The rows come from 6 hidden closed curves, with some noise, and rows from the same curve form a group. Each curve winds through 4 dimensions. The rows are also pushed far along 2 directions, which tell nothing about the answers.
(in the rows, 128 means zero)
Some rows, each with its group after it:
[134 113 135 134 140 140 145 127 127 129 114  99 130] -> D
[133 131 116 158 105 132 126 125 139 125 121 137 128] -> F
[136 129 109 136 129 230 154 111 158  97  62  95 124] -> D
[131 135 107 135 138 135 122 149 150 123 102 128 123] -> V
[108 145 136  87 178 136 107 140 160 122  79 132 100] -> N
[121 158 140 110 187 145 113 143 163 140  78 151  72] -> V
[122 146 135 137 127  69 139 152 118 130 144 136 144] -> F
[159 129 122 151 112 112 154 142 105 133 164 123 155] -> T
[161 121 129 156 123 189 161 103 128 115 128  95 147] -> V
[131 121 118 111 153 169 128 135 153 113  81  99 127] -> N
[127 131 121 112 124 119 111 148 135 136 108 143 115] -> N
[136 132 115 133 121 162 144 131 138 110  97 111 141] -> D
[134 120 123 124 127 163 133 108 122 115 141 111 143] -> C
[101 165 146  78 134  42  95 148 106 148 174 194 119] -> T
[138 139 122 119 113 119 153 137 109 114 150 116 169] -> F
[130 144 123 118 118 128 146 138 121 114 130 127 154] -> F
[142 122 125 138 107 180 162  98 112 105 140 101 156] -> T
[120 129 145 116 149 155 124 106 135 127 116 126 107] -> V
[152 113 108 151  78 132 141 129 111 122 149 117 165] -> N
[123 135 112 122 107 108 112 139 129 121 129 145 139] -> V
[142 118 128 121 112 140 135 117 108 124 160 121 149] -> F
[138 132 136 128 127 111 121 145 135 147 110 148 102] -> V
[141 124 131 114 118 115 142 130  97 126 172 117 166] -> F
[150 118 120 176  97 213 167  96 141 107  85  96 130] -> N
[130 124 118 145 121 212 151 100 148 101  82 102 125] -> C
[115 113 142 121 152 131 113 127 138 147 105 130  89] -> T
[109 132 139  88 169 124 106 138 148 130  97 128 106] -> N
[158 104 112 137  95 143 139 128 119 112 137  91 175] -> C
[115 153 134 109 159 151 144 133 131 124 109 136 107] -> T
[128 135 119 142 119 161 122 123 148 122  99 138 111] -> F
[135 127 114 137 138 119 117 150 138 136 116 130 118] -> D
[146 121 103 168  73 125 150 113  99 110 184 118 183] -> C
[138 134 133 130 125 114 121 145 136 144 106 146 107] -> V
[135 120 133 130 133 137 151 134 127 122 110  96 141] -> D
[121 115 141 107 140 127 115 126 128 139 118 126 110] -> N
[145 122 101 172  95 116 141 138 118 125 152 123 154] -> C
[119 135 128 104 163 152 114 128 139 130 116 133 104] -> C
[132 127 116 153  97 106 134 120 101 125 190 136 159] -> C
[134 125 140 123 138  83 117 137 121 138 152 128 139] -> D
[109 141 138 107 180 126 103 158 168 150  57 148  58] -> N
[120 136 131 135 133 209 138  92 155 109  73 119 104] -> F
[118 128 134 126 110 108 117 134 139 131 100 140 119] -> C
[ 94 133 154  90 154 129  97 125 152 148  72 161  59] -> V
[118 153 115 116 153 144 133 156 145 122  86 141 104] -> T
[132 113 117 141 119 147 119 107 123 129 153 128 130] -> D
[126 151 121 114 128 124 121 150 135 129 112 155 116] -> T
[158 115 128 152  89 147 166 101  92 116 182 102 180] -> T
[128 134 114 125 111 113 128 150 124 130 129 138 137] -> D

New rows. What belongs after each?
[146 133 132 138 144 103 128 140 123 141 151 132 127] -> V
[133 131 119 163  91  81 126 133 117 126 161 142 153] -> F
[108 145 135  86 161  99 102 147 145 127 111 140 117] -> N
[130 128 124 130 135 119 118 151 146 141  92 138 100] -> V
[122 125 108 139 144 200 162 122 142 100  85  84 132] -> T
[140 108 120 176 115 180 160  98 122 116 136  94 138] -> C
[116 147 137 132 131 114 153 128 125 118 122 122 143] -> F
[121 136 114 120 112 120 114 138 137 120 117 143 132] -> V
[120 117 143 106 160  97 103 143 138 151 116 136  97] -> C
[129 130 120 117 113 114 113 145 128 135 119 149 122] -> N
[105 142 139 105 119  42  89 160 132 152 122 179 105] -> C
[138 115 108 146 119 115 115 140 125 134 148 131 132] -> D
[125 106 133 138 149 181 143 110 138 126  97  91 110] -> T
[105 137 145  83 165  81  85 164 153 156  84 163  77] -> C
[152 113 133 158 152 179 151 116 141 130 105  91 113] -> V
[150 126 102 150 102 102 136 136 109 116 180 118 183] -> V
[106 116 127 118 143 143 127 120 132 124 116 112 117] -> T
[130 127 125 160 109 115 117 122 134 134 133 145 122] -> F
[133 127 116 114 155 180 124 137 158 120  69 111 108] -> C
[117 121 150  92 147  73  96 139 120 151 147 145 115] -> C
[123 128 143 123 151 109 122 126 131 130 133 122 128] -> N
[138 108 145 139 113 149 142  95 113 126 148 109 139] -> V
[133 123 123 107 151 165 124 124 138 121 113 113 122] -> C
[131 138 127 116 123 125 139 137 127 116 117 120 149] -> D
[124 114 136 122 122  52 106 145 106 155 177 148 129] -> T
[140 143 142 123 132 101 124 132 115 139 159 150 131] -> V
[151 110 123 137  98 156 147 103 103 116 170 102 168] -> F
[103 119 118 106 102  64  91 137 110 132 169 150 150] -> T
[127 109 125 139 131 147 125 117 125 136 135 120 111] -> D
[131  94 124 140  96 134 136  98 101 119 171 100 166] -> T
[106 131 149 104 132 115 111 117 133 137 114 146 106] -> C
[135 137 113 124  98 108 127 138 115 117 154 136 162] -> D
[139 124 136 124 126  81 112 122 117 127 178 128 164] -> D
[136 145 143 118 140 110 122 143 127 151 125 158 101] -> T
[155 111 122 138 137 233 181 105 132 100  94  61 149] -> F
[134 110 127 141 154 141 130 129 132 138 125 110 112] -> C
[109 152 119 117 187 200 136 152 179 122  19 126  62] -> T
[154 109 116 148  92 169 142  98 111 114 157 105 160] -> F
[144 116 118 116 123 126 123 129 115 123 162 115 159] -> C
[111 128 135 109 112 118 111 123 129 131 118 147 115] -> V
[132 118 115 132  69  88 120 125 101 119 177 134 179] -> V
[157 114 108 154  91 150 166 126 115 104 135  85 186] -> D
[124 138 123 103 137  59 100 165 128 136 144 148 141] -> N
[105 160 148  78 147  73 101 144 132 133 127 170 121] -> D
[130 116 139 125 132 135 124 102 121 124 152 116 140] -> D
[125 117 133 109 108 136 123 116 117 129 140 131 131] -> N
[143 143 116 141 124 123 142 153 125 129 126 132 134] -> T
[142 121 126 133 143 120 138 149 127 139 124 115 125] -> F
[152 119 145 142 120 115 135 131 119 147 137 130 121] -> V
[129 130 141 156 137 213 159  85 153 111  75 101 107] -> N
[132 108 134 143 142 141 134 112 123 135 138 108 119] -> C
[ 99 136 146 109 151  44  91 142 113 165 175 176  98] -> C
[153 115 137 147 110 210 163  88 127 113 108  93 137] -> V
